There are 3 nested groupings, the coarsest first. Each group lies inside one group of the grouping before and may be the whole of it. The rows also spread widely along 11 directions, which tell nothing about the answers.
Some rows, each with its group in each grouping after it:
[ 16  -9  -1 -16   6  11 -38   1  -7   0  -1   4   5 -14 -10   3  27  11
   2  -2  -7 -14   9   0   3  -5  -4 -14   2] => Teru z372 fof
[-33 -17  -2  -5   9 -29   5   6   3   7   9   8  10   7   1 -28 -10   5
  -7   0  12  17   4 -16  21  -4  -3  33 -12] => Teru z372 Fopeg
[-13 -17   9  10  23  -6  10  -7   8  12  21  -9 -14  10   3  10 -16   7
  -6   4  11  -5 -19  11   8   2   1  13   6] => Teru z656 rim
[  1  -4   5 -22  -3   1 -26  20 -15   0  -2  10   9  -9 -14  -9  11   3
   4   0 -18  -1  22 -19  12   0  -5  -7 -12] => Teru z372 Rus
[-15 -20  10  -6  14  -7 -26 -15   0  12   0   8 -24  -4  -1 -15  -7  -6
  35 -14  20  -6  -5  -9  -2  -2 -10 -10  -6] => Teru z656 noko
[ 24   1  20   5  -4  28 -15  14   3   6  15 -11   3 -24  14   9  28   0
  -6   3 -28   1  11  12 -12  -8   5 -35 -10] => Teru z656 vepal
[ 14   5   0   5   1  -2  -4 -25  18  12  20 -12   4  -8   2   2  40  10
 -12 -10   8 -19   1  -7   0  -5 -12 -12   0] => miga z884 Tazek
[ -8   5   7 -22  -4  -9 -15  22 -20  -8   1  14  16 -14  -6  -8  -1 -12
   3  -5   4  18   5   6  12  -6  14   4   1] => miga z789 keze
[  0  15  11  -4  -5  -4 -13  -2  -2 -10  25  18  -6 -19  10  13  28  -2
  -9 -10 -14  -5   6   4   1 -12   9   1  -1] => miga z884 nibu
[ -3  -5  19 -15  -2  11 -14  37 -18  10  -3   4  -4  -7 -10  -5 -20  -7
  17   0 -16  11  10  -7  10  10   3 -27   0] => sevel z378 zedad
[-16  -4  22  19   1 -10   4 -23   5  12  33   0 -20  -9  13  -1  14  13
 -11 -20 -15  -3  15 -24  -8   1 -22 -12  -8] => sevel z378 Teku
[  5  -5   3 -12   5  -7 -11   6 -17   5   2  -2  32  -5 -15  -5  12  16
 -21   2  -6   4  11  -5   4  -4  -2  -2   4] => miga z789 viz
[  6 -11  19   2  11  -3 -13 -12 -20   1   9   4   4 -13   5  17   1  13
 -12   3   4  -1 -14  16 -15 -11   9  -6  25] => sevel z387 bet
[-10   3  -9 -23 -11 -18 -11   9  -4  -7  -7  16  23  -8 -12  -6   8   0
  -6   2  12  -7   5 -24  23 -13   1  13   4] => Gofi z621 lep
[-13 -13  10  -7   7 -20 -14 -19 -12   7  -2   3  -4  -7 -10  -9  -4   3
   5 -14  20  -4  -4 -15   0  -2 -15  -3  14] => sevel z387 Mada
[ -8  -9   4 -19  -8   4 -32  26  -1  -5  -4  15  10 -19  -4 -22  21  -1
  -1 -12 -22   5  22 -10  11 -11   3 -11  -8] => Teru z410 Nipen
[ 13   0  11 -14  -1   8   2  21 -12 -11  10   6  17 -12   2  23   2   2
 -13  19  -5  -4 -14  21   4 -14  21   0  16] => Teru z410 tani
[  2  13  12   0  -5  12 -13  15  -7  -5  23   8 -16 -22  14  15  18 -11
  -2  -5 -20   3   7  14  -1  -1  11 -14  -3] => sevel z387 nug
[ 11   0  11  -2   2  11   7  15   1  -4  23   1   5  -8   8  26  11   8
 -24  16 -20  -7  -6  16   5 -10  14  -2   4] => Teru z282 vik
[-23 -17  27   1   8  -1 -20  13 -13   1  15  25 -24  -6  18  -1 -15  -1
  12  -7 -17  10   4   2  -4  -5  15  -5  -5] => Gofi z840 liv
[ -5  -9  19 -21  -4  -1 -28  28 -31  -1  -9  20  11 -14   5 -10 -11 -10
  22   6  -4  21   9  -2  -3  -8  16 -10  -6] => Gofi z840 gis
[-19 -14   9  -1   9 -14 -16  -7   1  17   8  16 -15   7  17 -17   2   3
  32   2  15   3   5 -15  -3  -6  -4   3 -26] => Gofi z840 liv
[-15   3   9 -10   0 -19   9  11  -9 -10  15  20  15  -6   6   2  -6   1
 -12   5   4  10  -6   7  12 -13  21  22   3] => miga z789 viz
[ -4  -4  -1   8   7 -14  24 -17  16   8  23 -21   2   5  -1   6   6   2
 -15   4  25 -11 -16   1   8  -1 -11  12   7] => Teru z410 tani
[ 13  21  14 -10 -15  -3  -5  -9 -24  -2  13  -6   9 -24 -11  20  21  -5
  -9  -7  -1  -7  10 -14  -5  -1 -15 -18  10] => sevel z378 Teku
[ 15  -4  16  -1  -2  16  -5  11   6  15  11   8  -9   3  18  12   9  10
  19  19 -11 -14   1  -9  -4  -5   5 -24 -22] => Gofi z840 liv
[ -6 -19   7  14  28  -1 -29 -25  -6  20  19  -8 -16  -1   0   1  17  23
  -3 -18   1  -3   3   4 -12   3 -15  -9  10] => sevel z378 Teku
[  5 -23   6  -5  16   8 -38   7 -10  28 -10  -3   6   1  -7 -20   8  19
  20   0  -2   6  14  -9  -7   2 -13 -26  -6] => sevel z378 zedad
[ -9  17   1 -19  -3 -12 -21  -1 -10  -6  10   7  -9 -21  -7  -6  16 -27
  16 -20  18   4   4   4   9   0   2   3   3] => miga z884 Tazek
[  3  15   0 -12   2 -21  -6 -21 -22  -1  16   3  10  -7 -11  12  20   5
  -3   1  18  -8   2  -5  -2  -6 -13  11   0] => miga z789 viz
[ -6   1  11   4  19   3 -22  -5 -14  10  28   9 -34  -3  11  15   6   3
  25   1   2   0  -3  15 -10   2  -1  -4  -5] => sevel z378 zedad
[ 20   0   8 -11   3  -1 -16  -3 -25  -3  10   5  22 -12  -4  19  24  19
 -15  19  -7 -10   2   2  -7 -15  -2   1   4] => Teru z372 Fopeg
[  7 -11  25 -14  -5  12 -10  17 -18  -6   0  -5   6 -18 -21  11 -10   0
 -22  -9 -26  -6   2  -2   4   3  -2 -28  26] => Teru z410 Nipen
[-10 -13   7   0   7 -17   8 -14  11   7   9   2  10   2   2 -11  -1   8
  -8  -7  22   0 -13  -2   8  -9   3   6   6] => miga z789 keze
[-23  -1  10 -19 -13 -12 -13  19  -4 -12   8  32  -2 -16   8 -15   5  -7
  11  -5 -11   7  15 -15  10 -16   7   7 -15] => Teru z410 tani
[ -5 -14   8 -18  -1  -4 -27  23 -24   6  -9  11  26  -1 -12 -13   5  15
  -5   4 -19   8  26 -24   7  -3  -5  -5  -9] => Gofi z840 gis
[  3  26  -5  -5  -7   2   5  14   8  -1  28  -1  -6  -7  13  14  27 -17
  11  15   0  -4   7   5  11  -3   1   8 -32] => Teru z656 noko
[ -5  -8   0  -3   5  -4 -27   5 -10   9   1  -2   8  -9  -1 -16  13   1
   1  -7   4  10  13  -5   2  -4  -5  -4  -3] => Gofi z621 lep

New rows, each followed by its group in each grouping:
[  3   9  13  -8  -6  -3 -11  -1 -31  -6  19  -6   9 -19 -14  14  20   4
 -26  -5 -21  -1  19  -7  -7  -1 -18  -6   6] => Teru z410 tani
[ 12   4  11  -2   5   0  -1   3 -20   9  17  -5  12  -3  -1  22   9  17
 -12  19  -4  -2  -1   4  -5  -4  -3  -3   6] => sevel z378 zedad
[-15 -20  20  14  12  -8   1 -12  -2  11  20 -12 -12  -8  11 -13  -6  -2
  -3 -14   8  14  -6   8 -11  -2  -7  -5   6] => Teru z410 tani
[  0  -1  10   3   0   6  -2  13   2  -1  17   3   1 -11   6  13  12   7
 -25   0 -22  -3   4   4   8  -2   8  -7   5] => sevel z387 nug
[ 15  22  11   2 -14   9   1   4   3   1  26 -15   3 -19  -5  11  35  -6
 -26 -15 -29  -6  21  -9   5   4 -11 -22  -6] => miga z884 nibu
[ 11 -21  16  -1   4  18 -13  20   6  11   1  -8  10  -9   7  -9   7   7
  -4   3 -14   5   1  10  -2  -7   9 -26   1] => Teru z410 Nipen
[  5 -12   7  -5  -2  -2  -1 -12  12  13   0  -6   6  -5 -13   0   7  12
  -6 -11   7 -20  -3 -25  11  -1 -14 -23  13] => sevel z378 Teku
[ 14   2   3  -3   9   6 -20   6 -10  15  10 -16   6  -7  -8  -5  20  -4
   2  -5   1   8  10   9  -3   5  -6 -14  -5] => miga z884 nibu
[ -6  -1  15   5  13 -14  11   1 -25   7  21  -4   1   2   7  15 -12   5
  -8  17  10  12 -12  15  -6   0   2  14   7] => sevel z387 Mada
[  7   2  17  -8  -3  -4 -22 -19 -12  -9  15  17   5 -19  -4  14  27  16
 -18 -16 -16 -16   8  -8  -7 -13  -4 -15  11] => miga z789 keze
[-10 -14   5  -5   7 -16  -2   1  -9   1   8  -2  20  -5  -7 -10   2  10
 -25  -1   0   8   2  -6  11  -6  -3  16   8] => Teru z372 Fopeg
[ -2 -18   4   9  13   3  19   3  22  20  13 -18   1  14  -6   5 -10  17
 -17   1   5 -11 -14  -6  19   8  -3  -9  13] => sevel z378 Teku
[  2   7  10   3  11 -17  13 -11 -29   6  22 -15  15  -2  -2  22  -3   8
 -19  16  19   8 -13  14  -6  -2  -5  16  19] => sevel z378 zedad
[ -8 -22  -1   4  18 -18  -2 -22   4   3  15   0  13   6  -3   3  15  31
 -33   2   5 -14  -8  -5   7 -11  -5  25  13] => Teru z372 Rus
[ 10 -15   1 -10  12   0 -12   0  -1  22  -6 -15  -4   0  -4 -19  -5 -12
  39   5  34   5  -9   2   0   5  -9 -14 -11] => Teru z372 Fopeg
[  5   8 -11 -15  14  -2 -17  13 -21   4  15  -6  -3   0 -11   9  10  -7
  10  11  12   3   1  16   8   6  -2  14  -7] => Teru z372 Fopeg
[ -5  -6   1 -11  23  -7 -25  -7 -30   5   6  -4  -9  -2 -21  15  -9   3
   6  -5  20   0 -12  16   2   7  -5   5  30] => sevel z378 zedad
[-18 -16  12 -10   3 -13 -16  -1  -6   4   1   9  -8 -11  -2 -22  -5  -8
  17 -14  11   8   3  -8   1  -6  -6  -4   0] => Teru z410 tani
[-10 -20  16  -4  18  -7 -32  -6 -25   3   0   7  -6 -13  -3  -4  -6   6
   2 -13   4   9  -3  10  -9  -4   1  -7  21] => sevel z387 Mada
[  9  -3   5 -21  11   0 -21  18 -29   5  -4  13   3  -2  -3  12  -8   1
  25  23  15   3 -11  15  -2  -5  12  -2   3] => sevel z387 Mada
[ 12 -20   0  -2  17   4 -12   0 -10  16  -6 -22  17   5 -16   3  -8  13
 -13   5  17  -2 -13   7   5   3  -2  -8  25] => Gofi z621 lep
[ 18   3   5 -20   2   4 -18  22 -31  10   0   2  15  -5   1  -1   8  -2
  27  32   5  12   9   6  -7  -3  -1  -3 -26] => Teru z372 fof
[ -3 -20   8  -7  12   2  -7  24  -1  13   3  11   4   3  16 -12  -8   5
  20  23   4  14  -6  12   1 -12  18   2 -18] => Teru z282 vik
[-12 -38  25   7  18   8 -22  -7   6   8   4   8 -20   0   2   0 -15  18
  -7 -20 -13 -11 -10  -3  -1  -2   8 -22  22] => Gofi z840 liv
[ -3 -14   3  14  13  -9   3  -9   7  15  15  -9  13   2  14  -4  16  21
 -20   6   6   4  -4   5  -1  -9  -2   7   0] => sevel z387 Mada
[ 14   4   5 -14   8   1 -28  -6 -24   6   5   7   0 -14  -2  13  14   2
  22   7  17  -3  -4   9 -11  -8   0 -10   6] => sevel z378 Teku
[  3  16   6 -19  10   2 -29  11 -40  -2  19  11 -15  -7 -15  19   6  -5
  15  -1 -10   1  13  10  -3  10  -2  -5  -5] => miga z789 viz
[  2 -42  10  -4  16   1 -24  -5   6  16 -19  -8  27  -3 -14 -29  -3  20
 -15 -20   8   4  -6  -1   4  -7   2 -23  25] => miga z789 keze
[ 12   0  19  -1   2  26  -9  12  14  -5  21   9 -24 -14   6  21   6  -3
   0 -14 -24 -17  -6  15   6   2  20 -35   7] => miga z789 viz
[ -5 -20   6 -17   7   3 -21  24 -13   2  -7   4  15  -6 -13 -12  -4   6
  -3   1  -9   9   6   1   9  -5   5  -6   8] => Teru z410 tani
[ -1 -14   7  -1   5  -4 -10 -17   5   6   4 -25  -4 -12 -16 -12   5  -8
 -10 -26  13  -5  -1  -8   9   9 -16 -14  17] => Teru z372 Rus
[-12 -11   3  -9  11 -23  -3  -2 -19   5   7   2  13   3  -3 -11  -2   8
  -1  11  13  10   1  -7   5  -5  -6  24  -6] => Teru z372 Rus
[-28  -6  26  12   3 -21   4 -13 -15   3  24  10 -20  -6  14  -1 -17  -2
   0  -9   0   9   2 -14  -8  -2  -8   6  -2] => Gofi z621 lep
[-18  -4   3  -2  13 -16   2   0  -7   0  16   7 -11  -1   3   8 -12  -4
  -1   2  18   4 -17  14  10  -1  10  18  12] => sevel z387 nug
[  4 -23   3  -6  13   1 -32 -15  -2  15  -5 -16  -6  -8 -19 -17  12   5
   5 -21   6  -9   7 -12   2   8 -21 -21   8] => Teru z372 Rus
[ -9  22   3  -6  -3  -5  -6  18 -11   1  27  14 -15  -7  12   9  14  -8
  18  10  -5   8  12   1   6   0   1   8 -24] => sevel z378 zedad
[ -9  -4   1   0  -2  -5   5  19  15   3  13  13  13  -5  20  -6  12   8
 -12  12  -6   6   1   2  14 -13  18  10 -12] => sevel z387 nug
[-23 -11   2  -1  17 -14 -14   0 -14   3  15 -10  -5  -5 -10  -9  -2  -4
 -17 -15   2  17   5   9   7   4  -6  16   9] => Teru z282 vik
[-10  -5  11   1  -4 -12 -22 -24  -3  -2   7 -10   7 -27  -7 -16  29  -5
 -19 -33  -3   1  17 -19  -3  -8 -23 -10   6] => Teru z656 noko
[ -7   8   5  -4  -2 -14  12  14 -22   3  15  -3  17   3  -1   9  -8   0
 -14  19   4  11   2  -4   8  -1   0  18  -3] => Gofi z621 lep
[  0  -7  13   7  13 -17  12 -11  -8  19  20  -5  11   7  10  -1   0  13
  -3  16  17   7 -10   4  -7  -5  -2  11  -5] => miga z884 Tazek
[  4  -5  -3 -22  10   1 -17  36 -27  11  -6  -6  21   1 -13  -8  -3  -3
   9  22   2  21  10  10   7   0   3   4 -12] => Teru z282 vik
[-15 -17  30   5  11 -10 -16  -8 -13   8  14  17 -19 -11  13 -11 -11   0
  14 -15  -2  12  -2   2 -14  -7   4  -9   1] => miga z884 nibu
[-26 -13   1  -9   9 -24  11   1   3   9   5  13  -1  12  -8  -4 -21   8
   4   2  22  -4 -11 -17  24   0  -1  20   7] => sevel z378 Teku
[-14 -26   6 -15  18 -16 -20   0 -26  10 -17  -5   6  -3 -23 -13 -31  -4
   7 -10  30  13 -15   6   7   7  -1   0  32] => sevel z387 nug
[-22  -3  10  -4 -17  -2  -5  18  29  -2   9  21  -5 -15  13 -21  15  -1
  -3 -20 -22   0  18 -28  24  -9   5 -11 -13] => sevel z378 zedad
[  6  -4   7   1  17  -4  -5   5 -26   6  18   5  14   3   5  24   6  26
 -19  28  -8   1  -4  15  -7  -6   6  12   6] => sevel z387 nug
[  5  -4  -6   2   7   1   5   8  17  22  10  -7  10   6  11  -7  15  10
   9  14  15   1  -2  -1   9  -4   2  -2 -17] => sevel z378 Teku
[  6 -14  -2 -12   5  -3 -12   0  -1   1  -1  -2  26  -2 -14   2  20  21
 -24   7   0 -13  -1  -4   8 -12  -3   3  12] => Teru z410 Nipen
[-15 -40  20   1  16  -3 -17  -1   7  17  -8  16 -10   7  12 -19 -22  13
  23  -3  11   0 -12  -7  -1  -8  10 -12   1] => Gofi z840 liv
[ -8 -20   7   5   7   1 -29 -18  19  11   5   4 -13  -6   7 -14  23   9
   3 -25   0 -13   6 -14   1  -7  -6 -17  -2] => Gofi z840 liv
[ -8  -9  12  -8  -2   1  -2  24   0  11   6   0  -9  -4   5 -19 -11 -12
  22   3  -3  12  10  -9  12   7  -2  -9 -23] => Teru z372 fof
[  5   7   3   5   3   3  -4   1   0   8  23 -10   6  -7   0  12  27  10
 -22  -2 -11  -3  10  -2   5   0  -6  -6   0] => sevel z378 Teku
[  2  -7  16   6   0  -5   5 -24   0   5  16 -25  -8 -12 -15   4   5  -2
 -24 -23  -1 -13   0 -15   3  11 -23 -16  17] => Teru z372 Rus
[ -4   0   6 -14   2 -20   6  -9  -8  -4  12  19  15   4  -6  13   0  16
 -11  10  11 -12 -10  -9  10 -13   3  15   6] => miga z789 keze
[ -3 -19 -13  -9  15 -23 -11 -18  13  12  -5   3  30  10 -14 -16  20  27
 -16   0  25 -12  -9 -11  14 -15  -5  19  12] => miga z884 nibu
[  0 -16  16  -5  -5   0 -20   5  -2  10 -10   3   8 -23   8 -24   4  -7
  11 -12   6  13   4  -5  -4  -8   3 -26   3] => sevel z387 nug
[ -5 -25  14   1  21  14 -15   9  -5   2  13 -10 -15  -1 -17  10 -11  11
 -21 -15 -20  -8  -6  13   7   9   0 -15  28] => Teru z410 tani
[ -5 -11  14 -10 -12  -9  11   5   5   4   0   0  13  -7  -6 -13  -4  -1
  -5  -2   3  -4   1 -23  10  -7  -8 -12   0] => Teru z410 tani
[-11  -2  23  -1  -8 -15  -5 -22  -7  -2  15   9   1 -20  -3  -6  12   6
 -17 -26 -12  -4  13 -24  -5  -6 -13 -14   4] => miga z789 viz
